The rows are grouped in 3 different ways at once. Each group adds its own fixed numbers to the row, and there is some noise. The rows also spread widely along 11 directions, which tell nothing about the answers.
In the rows, zero is written as 128.
Some rows, each with its group in each grouping after it:
[119 177 126 154 100 132 114 111 119 103 115 129 111 133 186 140 115 127
 116 171 138 155 116 195  98] -> Z_332 R S
[156 171  88 107 158 108  54 110 163 130 205 159  98 132 173 106  90 105
 119  84 106 150 136 132 144] -> Z_924 Z H
[164  78 109 116 133 142 144 122 135 162 177 154 112 117 100 106 132 133
 151  60 128 154 166  70 122] -> Z_176 R H
[116 139 125 178 104 162 121 116 105 100 130 144 101 127 168 130 134 157
 150 156 131 145 139 141 103] -> Z_761 W S
[148 114 124 151  96 154 156 158 121 164 107 145 127 136  69  88 148 166
 165  96 104 130 178 137 104] -> Z_176 N J
[135 122 115 120 191 126  92  83  66 119 133 112  97 146 168  98 108 126
 108  88  83 167 105 100 162] -> Z_761 P J
[151 159  90 115 142 116 109 112 133 169 169 144  93 126 172 109  77  56
  87 105  84 173 115 180 135] -> Z_605 P S
[ 83 141 145 147  99 164 144 132 139 102 108 125 110 158 138 135  99  91
 138 199 140 133 113 134 120] -> Z_605 Z S
[ 85 105 178  89 134 143 120 122 127 136 122  74 149 105 134 194 145 127
 129 118 105 135  84 124 187] -> Z_924 N J
[ 85 183 144 118 151 141  97 155 156 158  80 103 107 146 123  91 139 154
 143 133 111  77 126 185 134] -> Z_332 W J
[172 148 109  94 147 116 111  98 129 160 132 139 119 155 186 124  93  53
  74 104 129 193 119 174 127] -> Z_176 Z S
[140 167 151 105 146 150  66 143 215 146 137 141  75 174 114  60 139 162
 196 111 110 119 185 111 121] -> Z_332 N S
[141 109 160 117 178 170 107  95 100 149 129  97  84 117 176 132 153 129
 139  81 106 187 131 118 144] -> Z_332 R S
[100 157 114 108 125 107  83 121 179  72 171 156 140 154 136 146  85 126
 127 173 167  92 105 108 125] -> Z_605 Z J
[128 128  95 114 156  99 110 115 111 166 156 121 125 140 127 102  89 109
 122  92  68 155 103  92 166] -> Z_761 Z J
[117  73 138  94 127 144 149 139 176 128 161 153 142 109  74 145 141 119
 111  91 160  76 143  98 127] -> Z_924 P H
[165 101  73 117  91  90 160 133 129 197 172 152 143 119 106 116  82  71
 101  76  73 183 131 141 143] -> Z_924 N H
[139 134  73 179  99  84 153 130  63 104 157 153 180 118  85 127 105 107
  27 115 101 117 110 174 112] -> Z_176 Z S
[130  77 166  96 128 112 127 110 117 114 118 122 185 119 118 183 162 144
  98  96 161 129 123 131 146] -> Z_924 W J
[115 163 111  84 160 159 105 128 191 164  99 139  73 154 162  93 123 137
 165 133 164  96 149 152  93] -> Z_924 R J
[ 87 133 137  86 116 127 126 150 195 150 146 132 152 123 105 158 106 104
 122 141 137  86 102 133 139] -> Z_761 Z J
[ 76 107 130 105 139 150 124 121 159 100 156 127 110 130 133 149 108 127
 155 146 150  99 109  79 138] -> Z_924 R J
[127 126 133 104 121 111 156 137 129 146  69 133 172 154  77 115 137 126
  71 121 163  88 136 187  96] -> Z_176 R J
[111 176 161 138 102 182 113 136 138 119 103 129  93 137 182 127 112 106
 135 153 112 149 135 219 118] -> Z_761 P J
[115 104 105  80 154 104 121  96 154 141 168 115 119 122 138 161 111 117
 127 119 140 126  88  55 149] -> Z_176 P S
[147 125 178 147  80 156 137 138 128 118 101 147 152 104 115 158 184 157
 109 110 148 124 174 212  93] -> Z_924 P S
[173 141 116  94 111  74  85 113 179 105 153 186 143 198 110  66  94 116
 125 112 141 147 181 130 114] -> Z_924 R J
[121 125 132 145 118 186 134 154 129 167 159 127 102  69 134 153 149 149
 159  80  82 135 148 167 134] -> Z_924 N J
[122 107 109 169 118 107 136 119  83 107 153 128 137 115  88 115 134 165
 122 114  90 125 122  87 131] -> Z_332 P S
[152 101 119 172  76 157 184 124  85 153  67 141 112 149 136 106 140 141
 167 145 129 187 162 135  86] -> Z_924 Z S

New rows. What belongs after each?
[124  69 126 106 110 159 173 141 167 148 119 160 134 127 103 144 134 127
 146 122 190 106 149 119  88] -> Z_332 W J
[ 89 127  90 148 167 146 124 145 101 127 197 123 126  65 117 155 116 124
  84  90  89  82  87 135 146] -> Z_332 Z J
[160 142 124  92 143 101  96  86 123 154 152 115 122 142 209 154  86  51
  89 112 103 228  91 159 159] -> Z_332 Z S
[ 99 152 114  95  95  50 100 111 172  74 112 145 164 196 113 114  83 133
 125 191 161  97 104 108 131] -> Z_924 P J
[ 85 101 153 153  90 173 153 159 138  94 163 127 148  82  87 184 142 139
 114 131 132  84 122 138 125] -> Z_332 N H
[106 105 100 159 102 122 191 147  81 171  94 114 139 128  75  93 113 130
 125 124  87 130 118 141 120] -> Z_332 R J
[141  76  97 137 122 141 165 118 111 121 129 155 118 168 114  94  85  88
 123 128 145 157 135  77 111] -> Z_332 Z H
[101 123 133 128 137 180 139 146 148 119 105 141 108 122 109 128 142 153
 137 135 165  66 142 145  90] -> Z_605 P J
[105 129 157 139 128 179 104 110 137  80 177 127  87 128 163 147 125 126
 162 141 128 153 132  94 141] -> Z_176 R S
[138 133 116 112  89  72 112 134 169 118 160 165 173 171  80 104  86 116
 135 135 123 133 138 110 137] -> Z_605 Z J
[170  84 102 142 131 156 140 109 119 126 111 179 106 155 132  95 139 160
 157 112 192 139 178  97  70] -> Z_605 W H
[176 136 114 135 157 128 102 111 103 175 146 128 101 124 155  98 132 131
 137  68  79 193 146 135 135] -> Z_332 Z S
[ 88 128 136 130 175 134 103 126 117  86 173 115 140  91  89 152 144 135
  56 103 113  52  98 131 147] -> Z_605 P S
[117 178 147 151 124 135  89 109 101 108 122 108  98 145 179 111 120 115
 119 138  80 173 127 182 147] -> Z_924 R S
[103 157 111 103 126  94  98 138 159 130 176 136 156 101 133 163 109 108
  78 109 114  91  99 186 153] -> Z_924 W J
[113 155 116 217  82 147 153 129  41 107  86 117 135 102 138 146 149 182
 100 161  97 131 115 204  90] -> Z_761 N S
[104 123 180 123  86 141 137 138 158 126 121 120 144 141 120 149 126  85
 115 144 120 149 129 174 146] -> Z_332 W S
[127 123 115 113 127 143 123  82 115 113 157 120  87 133 217 167  85  72
 126 149 133 201  88 114 143] -> Z_176 P S
[103 181  93 154 130 126 118 126 122 143  86 122  93 145 160  97 121 155
 141 168 130 109 116 168  97] -> Z_332 W S
[145  94  89 180  89  97 160 111  44  98 141 151 169 136 102 126  92 129
  78 125  90 167 113 134 123] -> Z_761 N J
[ 75 145 117 107 153  94 101 133 151 131 164  90 133 135  83 126 112 136
 119 131  80  82  83  73 178] -> Z_176 N S
[138 104  91 125 157  92 164 102  54 143 115 113 162 128 108 130 114  82
   4  92 116 130  89 164 127] -> Z_176 R S
[183  90 116 136 110 117 111  93 116  52 178 198 157 128 136 157 124 152
 104 110 190 145 161 117  85] -> Z_605 P J
[141 138 120 101  83 115 105 130 207 127 186 177 112 153 133 109  84 101
 175 126 122 157 161 123 130] -> Z_924 P J
[129  86 122 116 125 159 180 118 118 160  59 134 121 140 144 139 149 112
 104 135 185 124 136 159  82] -> Z_924 W S
[159 106  92 127 123  75 131 118  96 143 155 147 178 113  96 135 130 137
  69  72 127 129 124 134 132] -> Z_176 W H
[136 107  80 176  78 139 182 131  94 173 139 147  90 117 119  90 106 127
 173 123  71 172 148 112 115] -> Z_924 P S
[142 131 128 110  91  94 134 118 168 157 123 147 146 147 119 126 124 127
 130 139 143 144 141 141 103] -> Z_761 R S
[135 114  97 146  70 105 171 147 125 151 138 159 149 134  73 103 107 138
 141 120 109 127 146 126 114] -> Z_176 P J
[126 143 130 141 125 131 120 114 104 146 114 109 110 147 158 115 109 101
 128 134  89 186 112 141 144] -> Z_332 Z S
[129 152 129 118  84  74 126 125 121 123 101 128 191 148 119 153 115 128
  97 149 139 142 104 172 129] -> Z_176 Z J
[ 90 138  95 170 123 112 136 135  71 133 120  96 137 100 110 139 127 188
 135 138  80 110  86 123 135] -> Z_332 N J
[ 66 149 104 121 153 120 101 127 123 122 185 102  98 113 135 121  80  99
 125 122  51 111  76 104 193] -> Z_924 P J
[149 137 140  86 164 123  84 118 154 123 144 142 133 157 141 115 104  83
  81  91 130 142 132 161 137] -> Z_332 Z J
[184 116 113 120 126 117  94 129 163 104 209 206 145 112  94 118 133 158
 120  64 149 113 188 130  99] -> Z_605 P J
[ 64 165 126 170 101 137 133 154  98 111 149 102 144 100 116 150  97  94
  75 153  65 100  74 182 160] -> Z_761 Z H
[131 121 141 121 145 166 127 144 159 133 126 147 105 150  88  72 130 119
 116  95 136 100 172 142 107] -> Z_332 R H
[178  80 137 130 146 198 138 117 137 156 100 161  85 135 127 104 178 182
 173  85 165 143 201 102  65] -> Z_761 N S
[153  94 155 120 174 161 106  97  89 119 160 123 118 109 152 137 146 119
  89  58 111 164 133 123 148] -> Z_761 R H
[ 76 154 166 194  54 149 136 150 111  67 112 117 139 128 101 145 142 164
 143 188  93 110 131 162 129] -> Z_924 N S
[149 113  79  83 181 109 105 116 164 140 163 171 118 152 127  97  94 102
  91  84 159 103 136 123 110] -> Z_332 W J
[ 92 139 149 157 143 178 145 134  74 146  92  80 110  83 149 152 157 140
 102 116 109 123 101 191 126] -> Z_332 R H
[165  76 130 108 143 105 141  98 106 108 109 149 170 163  90 127 132 117
  44 101 155 125 137 124 104] -> Z_761 N S
[127 102 146 130 132  88 114 120 104  70 117 133 196 150  68 133 144 173
  85 118 152  91 123 108 128] -> Z_332 Z J
[135  85 163 140 105 145 108 112 129  42 143 156 138 181 104 117 117 153
 159 142 147 155 159  66 126] -> Z_332 N J
[101 141 187  84 168 136  79  98 143 130  84  82 132 133 171 173 174 154
 116 132 158 115  98 145 147] -> Z_761 W S
[102 109 140 115 145 128 153 131 101 169  71  89 141 115 101 133 155 160
 127 109 114 107 103 134 136] -> Z_332 P J
[161  76 150 122 164 128 110 105 118  88 116 149 151 163  76 101 170 179
 111  87 168 107 169  64 104] -> Z_332 Z S
[102 146 138 106 126  66  83 116 166  88 131 120 158 162  95 115 132 189
 145 158 156  83 114  73 135] -> Z_332 R H
[132 130 151 108 110 133 127 149 174 132 124 152 159 102  93 153 161 164
 117 106 166  75 155 181  92] -> Z_332 P J
[129 144  88 129 103  53 135 133 114 117 126 156 186 133  80 117 104 128
  51 119 119  84 118 183 116] -> Z_924 P J
[114 163 137 124  90 135 131 144 169 114  66 147 146 150 135 144 130 155
 137 184 198  93 133 189  71] -> Z_332 Z J
[160 115 100 125 106 116 130 132 156 166 195 168 121 122 106 102  98 105
 141  84 107 161 157 114 123] -> Z_605 R H
[113  99 138  83 130 132 152 136 190 191 111 119 124 118  88 132 168 163
 171 112 160  85 146  91 110] -> Z_924 R S
[ 98 193 137 151 105 152  89 146 150  92 121 124  96 162 136  99 110 140
 148 164 109 113 133 163 132] -> Z_176 N H
[107 169 105 162 107  79 135 108  71 131  47  99 139 153 135 104 139 183
 121 177 121 125 105 160 103] -> Z_924 R S
[133 150 147  93  91  70  91 123 195 125 143 143 174 143 121 160 135 139
 119 144 163 119 127 156 125] -> Z_332 W S
[ 88 168 155 126 124 141  81 140 160  50 151 133 140 147 110 141 121 147
 109 153 138  71 123 149 139] -> Z_176 N J
[110 159 114 128 141 135 115 119 132 159  75  96  90 146 156 114 138 174
 170 158 127 126 112 126 108] -> Z_332 N S
[140 117 118 160 111 166 166 152  85 158  79 144 113 158 100  63 123 114
 132 106  90 152 171 170 111] -> Z_924 Z J
[119 158 111 194  94 139 123 145  78 111 154 135 114 129 129  93  94 128
 144 134  54 169 132 156 139] -> Z_332 Z J
[172 127 170 110 128 163  92 111 161 118 122 152 106 168 143 112 140 127
 144 114 147 171 181 143 108] -> Z_605 N S
[110 141 182 142 104 132  66 119 144  51 168 131 147 122 142 166 153 176
 149 137 144 129 133 122 149] -> Z_332 W H
[111 104 153 160 110 187 163 149 128  73 117 156 139 137  92 137 132  98
  66 145 167  86 147 173  85] -> Z_332 Z S
[134  90 171 102 134 158  95  97 154  85 132 150 110 182 153 116 125 138
 181 130 163 167 157  67 137] -> Z_761 W J
[146 115 136 138 109 132 117 140 134 127 185 154 155  98  98 152 150 167
 149  80 120 132 156 110 132] -> Z_176 Z J
[144 131 175  68 141  92  90  99 167  94  82 122 174 181 129 154 136 111
  55 141 188 119 119 172 118] -> Z_332 N S
[132 144 195 150  46 118 117 158 150  96 131 151 206 123  71 155 156 142
  97 124 121 117 160 202 129] -> Z_761 Z H
[108 140 147  91 175 143  94 109 131 121 131 103 100 139 170 131 107  89
 103 115 109 141  97 149 162] -> Z_332 P J
[102 104  76 165 135 176 200 148  65 157 101 132 107 133  99  89  91  82
  89 120 100 116 115 150 108] -> Z_176 Z J
[116 176 138 138 135 172  98 149 153 169 126 126  67 139 134  68 125 152
 202 119  81 140 163 152 128] -> Z_605 R J
[ 94 164 164 165 117 169  86 128 144  68 111 132  93 172 134  94 137 176
 190 181 124 117 152  97 120] -> Z_761 Z S
[112 118 101 120 168 173 123 110 109 102 144 143  79 160 173 106  84  74
 106 124 139 139 118 125 129] -> Z_176 W J
[ 95 129 171 143 100 157 146 141 112  84  46 124 161 156 107 141 156 155
 115 169 170  93 136 174 102] -> Z_924 Z J
[118 117 131 132 114  96  89 121 165  71 210 159 157 129  84 144 141 173
 140 119 141  96 142  61 143] -> Z_176 W S
[104 139 174 104 153 186  89 141 175 122 162 124 103 109 137 150 155 121
 130  92 135 103 143 148 153] -> Z_176 W H
[155 132 109 157 120 118 111 100  87  65  99 167 117 187 139  71 116 163
 127 137 143 146 166 131  94] -> Z_924 P J
[123 167  72 121 141 144 140 125 117 187  96 124  67 146 175  82  85  95
 137 130 102 153 113 170 117] -> Z_176 P J
[115 136 152 132  61 133 143 134 169 116 101 140 136 138 114 149 151 173
 178 178 173 115 147 126  92] -> Z_176 P S
[150 151 123 120 103  94  85 111 160 115 176 154 143 133 145 149 109 127
 111 128 116 153 130 146 127] -> Z_761 N S
[116 101 123 129 136 194 174 151 113 182  89 120  81 154 109  72 103  72
 127 104  78 146 147 157 134] -> Z_924 N J
[125  50 151 110 173 210 154 113 108 120  95 131  95 149 128 121 161 139
 151  97 182 126 158  74 114] -> Z_176 W J
[150 129 134 108 106 121 110 118 169 139 151 156 121 155 131 107 104 126
 176 126 138 172 158 114 122] -> Z_605 R J
[190  77 116 115 163 157 125 101 105 144 140 159 117 122 156 131 141 142
 133  58 157 178 160 107 100] -> Z_332 Z J
[121 182 129 110  96  72 102 109 128 142 106 116 167 124 172 168 114 134
  96 154 128 149  89 210 126] -> Z_761 R J
[115 150 128 153  86 106 128 134 101 156 106 110 129 156 122  93 116 144
 178 136  71 177 127 131 160] -> Z_176 W J
[ 81 142 164 141 121 177 129 123 107 147 117  70  83 102 164 153 147 141
 183 143  82 162  96 114 169] -> Z_176 P S
[133 144 124  78 102  80  84 118 220 132 202 146 142 135 137 161  87 100
 134 137 127 146 113 114 147] -> Z_332 N S
[120 139 118 139 115 106 119 116 102  99 122 127 165 123 140 161 121 149
 100 146 145 124 100 153 118] -> Z_332 Z J
[133 188 143 131  90 138  90 152 167 138 167 147 116 150 142 100  87  79
 147 119  72 178 151 189 156] -> Z_176 Z J
[150  98  70 151 135 109 165 122  95 132 154 170 139 135  79  89  98  95
  53 100 125 114 139 138  90] -> Z_605 R S
[ 99 191 142 144 142 114  74 154 116 150 164 101 142  90 112 127 132 152
 112  89  32 110 107 180 177] -> Z_761 Z J
[126 157 158  73 157 118  82 108 153 120  80 107 131 182 165 126 108  99
  90 137 147 139 109 182 137] -> Z_332 N J
[142 178 123 140  91  58 100 124  98 122  94 124 185 152 115 122 129 174
 114 136 115 140 121 168 133] -> Z_176 Z J
